The rows of a group lie close to one hidden flat surface of 10 dimensions, which may be shifted away from zero. Surfaces can cross.
In the rows, zero is written as 128.
Known rows, each followed by its group:
[140  92 118 176 130 116 143 166 127 161 120 177 144 154 151 108 106] | zez
[112 148 100  82 131 131 120 110 151 127  94 140 114 123  82 109 183] | nul
[138 110 155 172  88  82 136 151 110 159 135 159 119 108 132 114  99] | funu
[154 147 169 146 191 141  85 108 124 131 111 166 120 159 131 147 114] | zez
[116 105 123 158 123 107 116 132 133 129 102 143 133 116 134 111 121] | Musiv
[119 141 122  84 139 100 143 128 147 101 125 145 127 136 132  93 114] | nul
[133 131 154 105 118 133 126 114 109 140 152 154 101 118  66 110  83] | nul
[130 103 134  81 152 160  83 110  90  93 102  96 123 148 136 157  91] | funu
[126 147 113  81 129  69 167 131 179  99 122 148 135 131 144  80 197] | nul
[ 68 150 118  86  72 111 103 136 134 154 119 108 100  74 112 131  64] | zez
[126 119 145 124  92 151  99 122 109 137 181 105 125 158 128 141 173] | funu
[128 142  82 137 116 147 103 127 137 164 152 132 123 148 103 112 182] | zez
[121 133  98 130 157 135 136 118 175 129 141 145 129 122 104 120 194] | nul
[103 109 102  68  95 134  90  87 112  97 150  70 101  90  85 123 115] | funu
[102 161  87 165  92  89  82 115 148 124 152  92 127 101 142 106 150] | Musiv
[140  99 129 121 114 100 113 103  96 101 131 127 109 119  97  94 108] | Musiv
[ 79 176 146 151 145 159  80 119 175 147 147 136 132 128 129 160 149] | funu
[194 119 120 120 187  99 143 106 140 106 142 152 116 137 122 110 137] | Musiv
[145 157 159  96 134 115 105 121 111 133 102 154 112 148 121 129 126] | zez
[146 146 139 104 166 159  98 125 113 142 118 154 116 167 125 142 100] | zez
[146 127  80  81 119  90 158 111 146  90 125  70 118  79 136 119 181] | funu
[130  83 107  97 110 124 145 148 124 128 116 131 132 129 130 119 130] | zez
[136 170 114 114 140 127 133  89 136  82 136 137 135 184 104  67 194] | funu
[117 176 101 107 126 164 136 124 148 140 139  97 135 137 123 143 162] | nul
[ 94 160 149 107 113 155 145 124 144 134 137 122 127 113  99 148 130] | nul
[ 80 142 129 138 111 132 155 144 153 129 109 137 141 109 119 122 118] | nul
[140 100 107 125 156 119  96 110 133 119 137 117 111 101 121 138 114] | Musiv
[ 81 145 167 138 131 135 126 131 151 117 103 170 135 132 111 118 139] | Musiv
[141 107  96 113  87 114 162 145 117 142 163 118 115 114 114 108 134] | nul
[140  97 102 123 136  82 136 139 140 121  80 145 125 104 145 112 141] | Musiv
[155 171 126 135 169 108 148 114 157 148 124 137 109  85 113 144 100] | funu
[110  81 146 138 101  84 140 164 144 141 112 133 130  76 164 152 126] | funu
[ 90 106  98 114 124  97  90  94 137  72 123  98 121  87 110 101 129] | nul
[117 102  81 125 179 176  91  93 127  91 142  98 132 134 100 128 115] | funu
[151 131 114  87 116 151 109 177 101 206  80 152 120 171 160 164  93] | zez
[162  81 185 116 164 120 100 107 112  93 154 173 114 158 102 115 152] | funu
[137 109  88  97 137 154 144 148  96 135  53 121 138 147 131 139 105] | Musiv
[143  82 140 142 169 128 118 142 115 113  83 145 139 138 168 145  94] | zez
[141 143 163  94 148 162 140 108 114 105 143 125 118 153  99 134 116] | Musiv
[115 127 139 141 103  91 128 126 108  89 103 108 138 118 155  98  98] | zez
[161 153 130 120  87 115 141 152 107 177 128 145 119 158 132 124 155] | zez
[140 122  71 168 128  97  93 102 126 101 150 101 131 129 137  89 148] | nul
[115 158  74 176 136 110  86 115 143 133 124 115 131 120 138 112 135] | Musiv
[133 108 129 138 143  91 112 105 141  97 157 140 116 107 113  96 123] | nul
[126 111  86 119 105 112 164 128 148 111 172  91 142 111 135 110 182] | Musiv
[120 166 138 136 142 134 105 121 130 146 104 156 122 147 112 122 129] | Musiv
[104 162 143 148 116 127 108 133 165 139 175  90 133 107 175 169 153] | Musiv
[183 111 171 125 178 153 134 132 131 154 134 150 120 141 128 181 145] | zez
[166  95 170 107 100 120 129 118 121 152 213 140  87 114  78 142 168] | funu
[171  99 144  73 146 134 119 119  99 112 121  98 113 123 142 175 110] | funu
[141 148  71 148  88 159  94 168  86 216 115 124 129 186 159 136 107] | zez
[145 137 163 125 126  85 140 140 132 124  92 152 124 118 154 132 139] | nul

New rows. What belongs after each?
[120 155  84 193 146  76 115 151 176 132  89 120 156 113 214 125 163] | Musiv
[111  98 109  80 150 138  80 143 126 149  81 163 116 138 129 139  90] | zez
[130 104 107  95 117 157 170 137 126 131 162  97 134 115 124 151 136] | zez
[135 132 141 115 133 116 113 109 119 114 138 125 114 121 114 120  98] | nul
[112 137 100 172 101 131  86 108 116 130 120  87 121 102 119 131 145] | nul
[115 150  89  96 125 150 102  96 125  98 158  66 123 125 123 134 111] | nul
[114  98 143 113 118 154 140 134 127 130 136 138 128 119  99 143 125] | Musiv
[169  65 173  58 127 105 133 124 120 113 154 131  99 104 117 155 160] | funu
[ 86 111 175 159  78 129 144 149 112 139 119 158 135 127 108 113 122] | Musiv
[118 116  81 116 170 166  87 140 151 147  90 139 136 153 139 146 151] | zez
[104 101 123 173 129 186 170 157 158 170 181 139 154 129 116 164 155] | Musiv
[152 118 118 125 120 108 139 109 128 104 154 131 124 140 107  88 177] | funu
[149 106 123 101 166 175 108  82 143 108 174  94 115 114  77 161 198] | zez
[ 98 157 186 113 100 134 116 117 118 117 120  91 115  78 122 172 113] | nul
[164 128 167 116 161 126 127 131 142 145 119 177 115 148 123 138 168] | zez
[ 98 135  81 165 121 128  98 151 128 138  78 106 152 130 183 135 121] | zez
[125 146 136  86 117 132 147 149 135 129 102 127 135 154 159 139 175] | funu
[122 136 103 174 170 136  52  89 127 124  92 146 112 130  89 112 116] | nul
[106 182 106 177 141 178 124 126 131 158 107 153 144 178  98 110 136] | Musiv
[145 104  88 109 167 167 100 122 101 107  87 117 152 195 158 126 131] | zez
[171  63 138 102 114  87 104 151  64 114  65 131 124 143 171 131  95] | zez
[134  86 102 153 169 102  59 101 132 102  74 131 113  94 118 125 152] | nul
[124 155 128  87 104 147 105 134 120 189 146 136  95 132  99 147 103] | zez
[119 131 170 167  78  86 133 137 110 138 118 147 119  98 128 112 103] | nul
[ 87 119 113 136 147 171 132 140 148 121 109 159 158 181 134 111 164] | funu
[122 124 177 100 110  85 132 107 133  97 170 123 104  90 106 117 120] | nul
[151 130 140 132 161 146 162 116 144 113 161 132 138 142 112 127 177] | zez
[145  82 160  92  93 146 177 135  84 122 159 114 122 133 101 130 117] | Musiv
[113 158 117  99 150 161 125 125 128 123 118 146 131 168 121 115  93] | zez
[132 148 145 100 131  89 198 156 184 160 108 192 114  93  98 121 147] | funu
[ 98 111  67 171 128 122 117 141 175 166 125 144 131 100 116 121 171] | Musiv
[150 104 137  98 163 164 126 114 123 124 147 120 119 135 107 159 147] | zez
[144  87 121 181 111 111 152 126 128 133 183 167 131 151 104  80 177] | funu
[153 129 165  80 149 144 168 139 126 133 139 163 122 154 117 138 101] | zez
[130  85 135  91 131 131 107 112  93 108 141  96 107  95 120 149  30] | nul
[158 136 122 101 126 118  75 106 102 112  91  96 120 152 139 132 211] | zez
[145  64 115  92  82  56 206 155 136 126 125 148 115  74 110  91 157] | funu
[107  63 135 209 133 102 121 141 107  93 105 139 154 114 151 105  66] | Musiv
[137 141 163 150 179 140 121 135 163 156 116 158 126 113 140 183 140] | zez
[ 90 133 122 160 116 160 160 138 140 140 182 125 146 118 117 122  55] | nul
[137 134 124 104 128 149 136 118  86  99 127  88 139 151 141 132  81] | zez
[169 132 141 163 152 109 138 136 125 124 113 160 144 177 152 108 185] | zez
[129 159 163 118 173 126 109 129 160 147 113 146 109  93 138 176  94] | funu
[131 192 146 189 134 127 134 120 155 135 141 118 140 131 141 143 185] | zez
[149 141  75 162 167 158 111 115 137 144 151 117 133 152 134 133 132] | nul
[117 129 128 143  92 115 115 120 117 131 156 114 115 104 106 113  94] | zez
[112 150 119 120 109 138  73 104 101 145 148 121 101 131  86 119  68] | zez
[118 128 107 147  85 110 105 110  99 110 163  82 121 110 123  98  83] | nul
[123 144 109  86 156 182 118 112 119 105 123 110 136 168 123 133 110] | zez
[124   4 141 110 109  95 134 140 108 109 138 167 112  94  91 105 104] | funu
[125 141 137 222 118 122 118 153 100 150 105 126 154 124 180 141  43] | nul
[ 79 165 133 145 110 117 134 102 179 112 168 117 122  75  81 108 154] | zez
[123 171 174 128 115 134  95 136 126 156 134 120 120 132 158 172 133] | funu
[118 118 100 124  94 140 182 148 152 157 162 127 134 114 103 122 162] | nul
[135 129 125  63 152 147 109 118 121 119 105 154 115 168 111 122 140] | zez
[120 170 126 110 116 116 169 127 152 143 152 163 125 155 101  83 152] | nul
[113 118 119 140 113 116 126 116 133  89 166  70 145 107 166 136 128] | Musiv
[ 85 169 143 139 102  91  80 123 142 117 101 127 123 108 136 108 138] | Musiv
[148 154 101  75 110 166 154 112  96 109 156 115 134 208 101  83 142] | zez
[102 166 160 125 156 124 124  96 161 102 170 165 117 128  90 101 100] | nul
[122 119  89 132 142 166 138 142 146 161 121 134 134 134 107 144 148] | Musiv
[102  85 119  90 108 172 148 126 117 134 146 169 123 171  56  85 145] | funu
[128  95 164 123  89  92 131 155 123 157 138 140 111  91 141 147 119] | funu
[162 104 135 186  85  96 123 125  82 121 147  99 129 112 145 117 119] | zez
[178 167 172  95 118  84 142 129 120 139 114 157 108 140 133 122 167] | nul
[122 113 195  72 141 177  64 120  94 145 139 137 101 144 107 189  77] | funu
[122  94 125  67 181 130 141 118 168  99 127 162 115 112 100 123 119] | nul
[136  80  60 115 205 126 141 128 157  75  72 109 160 113 170 126 125] | Musiv
[138 150 129 116 145 105 164 135 158 119 146 147 135 144 155 105 134] | nul
[ 95 131 141 160 102 150 126 119 122 109 149 118 146 138 110 111 124] | Musiv
[119 109 128  97 139 141 131 132 127 112 108 110 133 113 140 149  96] | zez
[183 174 150 167 140 102 116  96 112 132 188 128 115 156 126 110 126] | Musiv
[145 124 125 116 142 140 126 147 135 151 104 143 131 146 144 149 159] | zez
[192  55  65 142 124 153 136 132 117 173 205  88 112 105 107 161 171] | nul
